The groups are shells around one centre, one inside the other: the same stretched ball of 6 dimensions in 6 sizes.
In the rows, 128 means zero.
Known rows, each followed by its group:
[168 104 109 133 135  95 106 123 145 136 128  93 176 143 124 152 141  77
 103 137 115  80  88] -> C
[125  99 176 140 138 144 127 132 167 111  83 106 215 146 158 123 121 171
 106 147 218 136 103] -> W
[137 116 130 126 158 115 116 146 165  90 109 134 186 139 160 124 146 151
  92 155 203 120  93] -> P
[163 121  67 123 150  71 102 134 136 130 149 131 148 135 111 155 161  60
 111 141  97  64  74] -> R
[161 131 116 128 149 118 107 137 151  91 136 142 138 139 144 130 137 129
 107 133 156 103  83] -> F
[181 124  57  96 160 101 133 116 150 143 117 100 115 137 127 180 122  33
  53 132  91  85 106] -> P
[169 102 173 129 136 159 125 116 170 109  82  72 185 153 166 140  98 133
  70 127 182 133 117] -> Y
[167 132 161 125 137 184 133 112 158 102  93 113 122 148 151 143  78 139
  93 104 165 137 111] -> R
[140 122  47 122 151  58 124 140 143 141 166 152 133 124 123 140 174  94
 113 164 123  71  73] -> Y
[129 127 194 133 131 210 153 112 162 111  64 122 144 147 152 134  64 184
 113 108 208 162 117] -> W
[147 145 118 134 138 137  99 122 113 121 115 160 127 141  75 163 114  76
 167  92  88  81  70] -> W
[154 156 111 127 147 141 107 130 128  95 131 177  99 137 108 145 117 112
 144 103 121  98  74] -> P
[185 117 150 122 125 177 140  94 157 137  90  70 123 152 142 163  68  94
  74  99 125 123 122] -> F
[143 121 175 147 108 188 154 102 156 139 113 115 117 144 146 125  76 183
 131 111 174 140 106] -> Y
[177 133  59 101 154 108 130 115 142 141 125 118  99 136 116 177 119  40
  75 122  83  82  99] -> C
[167 140 117 117 160 132 100 134 142  86 108 141 140 143 126 153 122  91
 102 114 134 101  87] -> F
[139 127  85 116 154 106 121 127 134 140 107 137 150 135 100 168 132  65
 116 129 111  86  86] -> P
[127 124 195 153 118 185 132 120 151 109  99 137 155 145 141 117  91 198
 151 113 199 142  94] -> R
[172 131  73 103 143 135 156 103 150 158 119 107  79 136 128 173  94  65
  70 119  98 102 113] -> Y
[147 147  93 115 160 122 105 132 125 109 108 164 128 137  93 167 125  67
 130 109 105  87  77] -> Y
[170 134 196 130 132 212 119 105 148  94  64 105 140 157 133 154  56 125
 109  79 154 140 112] -> Y
[192 108 149 124 132 155 120 102 157 126  92  61 155 154 142 163  88  78
  70 107 122 111 115] -> P
[153 136 129 130 149 130  90 132 127  99 106 146 159 144  99 156 124  86
 139 106 119  90  75] -> C
[159 142 113 118 159 130 110 138 150  81 123 155 127 139 142 137 128 124
 101 126 158 110  86] -> W
[159  96 125 134 138  98 113 129 160 125 122  89 195 143 148 137 146 111
  89 152 157  97  94] -> R
[130 123 129 145 140 106  94 142 133 107 128 156 182 138 109 131 152 128
 158 134 150  89  65] -> C
[183 136 129 104 149 178 137 102 152 119  75  96 107 149 133 177  67  71
  65  93 119 124 121] -> W
[147 132  36 111 171  50 104 151 138 116 155 165 141 126 116 150 183  68
 104 160 116  65  67] -> W
[179 138  77 105 149 128 126 109 133 141 112 116  97 140 102 184 102  32
  90 103  70  84  99] -> F
[169 128  83 121 144 102 106 120 128 137 128 123 133 139  96 170 131  44
 117 116  77  70  81] -> C
[149 142  73 112 160 106 120 134 138 117 130 160 114 132 116 155 137  85
 110 130 121  90  82] -> R
[169  94 190 147 118 158 120 112 168 116  98  65 193 155 164 129 101 151
  91 127 181 128 111] -> P
[153 108  88 122 152  81 121 138 162 121 137 116 169 135 153 135 160 111
  80 164 160  94  91] -> R
[134 144 146 132 131 179 144 117 145 117 110 157  99 138 130 134  87 163
 137 107 165 132  95] -> C
[156 141 157 131 118 204 150  93 138 141  94 123  82 146 114 158  52 124
 131  79 122 129 108] -> F
[166 108  98 118 128 129 158 101 160 169 121  81 118 139 142 158 102  91
  72 134 122 106 115] -> Y
[148 145  88 115 159 117 113 135 134 107 121 164 120 135 110 155 131  88
 120 121 121  92  80] -> R
[174 113 190 150 120 164  97 115 148  99 104  94 176 156 137 135  99 133
 123 103 151 114  94] -> P
[152 134 117 118 144 148 126 113 133 134  90 126 130 142 101 172  96  72
 116 103 108 101  96] -> C
[128 119 158 132 136 164 151 124 168 116  97 127 150 140 163 122 102 184
 103 137 211 146 109] -> Y
[142 131 213 143 114 232 155 100 160 112  78 118 117 151 155 126  46 202
 125  92 201 167 118] -> W
[135 121 241 157 122 211 112 122 155  78  68 122 191 156 149 115  78 205
 145 100 221 156  99] -> W
[167  96  89 126 139  79 125 126 163 142 145  87 166 138 153 139 153  99
  73 162 140  88  96] -> F
[139 130 169 141 146 147  90 139 140  78  94 149 187 147 123 133 123 141
 143 115 173 114  78] -> F
[135 119 139 137 114 166 166 102 153 163 115 115 110 138 134 139  85 153
 123 121 154 127 108] -> P
[179 129  80 106 142 132 150 106 154 147 126 104  84 137 138 165 100  76
  67 122 107 103 111] -> F
[165 124 182 139 133 174 110 120 154  88  96 112 158 152 148 132  94 149
 110 107 173 130  99] -> R
[152 141  94 107 153 144 144 119 148 127 107 139  98 136 129 160 101  97
  91 119 132 114 103] -> C

New rows, each followed by its group:
[147 122 175 137 124 184 130 105 141 131  76 107 153 150 116 155  74 120
 129  95 143 125 105] -> C
[117 123 168 139 125 178 145 112 143 140  80 131 152 142 117 143  84 153
 145 111 169 133 100] -> W
[159  95 124 139 144  78  98 144 165 102 140 101 211 142 163 119 171 133
  90 167 179  94  84] -> W
[172 117  68 118 156  70 104 137 149 117 150 121 151 135 135 148 165  72
  84 152 118  73  82] -> C
[158 146 198 137 120 230 128  97 133 110  70 127 108 154 110 156  40 133
 145  61 135 139 105] -> P
[163 121 182 148 134 150  79 129 137  82  98 119 192 154 120 139 116 119
 139 103 148 104  80] -> W
[142 141 132 112 145 181 159 113 157 122  88 136  98 139 143 149  77 139
  93 112 168 142 115] -> W
[178 152 122 117 131 187 144  97 138 129 113 130  53 143 119 164  62  97
 108  80 100 117 106] -> W
[163 128 130 138 141 117  83 131 129 101 125 135 164 145 106 148 135  89
 140 112 114  81  71] -> F
[165 141 181 133 111 230 155  85 144 136  84 110  78 151 125 156  32 138
 124  69 131 143 117] -> W
[154 120 160 144 140 132  92 136 147  85 116 130 183 146 137 126 133 142
 128 126 170 108  80] -> R
[126 129 144 152 131 127 113 140 145 100 145 169 150 135 137 106 141 188
 160 138 186 112  70] -> W
[174 128 110 103 146 161 158 105 165 134  96  96  98 142 155 162  81  98
  52 119 141 128 125] -> W
[148 140 127 121 156 141 102 131 132  98  90 148 152 143 106 160 114  87
 125 106 130 102  85] -> F
[129 125 120 148 121 122 121 121 126 148 138 150 137 135  95 140 127 123
 172 120 119  88  72] -> W
[174 109 142 120 138 150 137 112 169 121  97  79 151 148 163 147  98 117
  61 129 163 126 118] -> C
[129 107 126 149 145  76  85 153 142 101 137 145 218 138 125 120 180 135
 146 158 170  83  62] -> W
[143 116 131 144 118 132 127 113 137 150 127 121 144 140 111 143 115 119
 145 120 125  97  86] -> C
[166 152  87 107 148 149 126 107 121 138 103 141  81 140  83 187  87  38
 118  85  65  89  93] -> W
[131 120 125 134 137 128 124 124 138 137 106 133 161 139 110 149 122 111
 136 126 139 101  87] -> R
[177 139 149 125 143 164  94 115 130  98  88 120 141 152 103 169  90  69
 120  83 103 100  91] -> P
[148 135  69 112 164  91 109 139 135 116 125 154 139 133 109 160 149  67
 109 135 114  80  79] -> C
[156 121 134 114 162 136 115 133 161  92  84 113 176 146 151 148 120 110
  73 133 175 121 104] -> W
[134 119 129 122 148 140 149 130 171 114 107 128 147 137 168 126 118 166
  83 150 205 137 107] -> W
[144 110  97 126 153  83 118 144 162 113 137 128 174 134 155 126 164 131
  90 167 176  99  87] -> C
[138 121 180 134 144 169 125 132 167  83  86 126 175 147 166 120 105 183
 101 130 220 147 104] -> P
[153 106 110 139 136  87  96 130 135 134 130 113 189 141 107 150 153  79
 129 137 113  72  75] -> P
[151 117  33 113 164  37 104 146 138 137 154 139 161 128 111 158 188  47
  99 165 101  54  70] -> W
[185 117 152 124 131 169 136 106 166 115 104  82 127 150 163 144  84 126
  69 114 155 130 118] -> Y
[150  99 126 128 122 140 160 103 163 169 107  78 146 141 145 149  99 120
  85 137 149 118 116] -> W
[145 130  99 124 134 135 156 118 156 139 141 140  92 131 147 132 113 147
 105 137 155 117  98] -> P
[169 122 106 134 122 126 127 109 139 148 143 114 111 139 117 151 113  94
 120 117 100  88  90] -> C
[144 133 115 131 158 102  86 148 136  85 124 161 172 139 116 138 155 109
 134 132 147  89  68] -> F
[168 122  73 124 152  71  95 138 138 116 152 133 151 136 118 149 165  69
 107 142 106  66  72] -> C
[137 117 148 143 144 118  92 142 142  95 110 139 199 143 125 131 144 133
 139 134 168 101  75] -> R
[125 122 143 153 116 139 125 119 132 142 128 145 146 138 105 133 117 145
 172 119 140 102  77] -> P
[133  97 186 158 128 128 100 138 157 100 107 112 230 148 149 111 140 176
 135 145 206 118  84] -> P
[144  92 139 145 136  93 111 141 169 110 135 104 210 141 167 110 162 163
 100 169 200 107  88] -> P
[134 136  57 118 161  73 105 143 124 128 137 171 143 128  90 159 164  64
 136 139 102  66  65] -> W
[169 126  98 133 127 115 127 118 147 133 162 128 102 136 136 134 128 120
 114 130 121  92  86] -> W
[132 136 149 137 127 172 146 117 148 124 114 150 110 138 134 130  92 170
 138 114 170 132  96] -> R
[162 113  81 133 122  98 138 112 147 163 163 112 110 133 128 143 133 101
 110 140 107  83  89] -> W
[146 115 205 135 136 194 131 120 170  89  65 102 180 153 169 127  81 180
  93 117 220 158 116] -> W
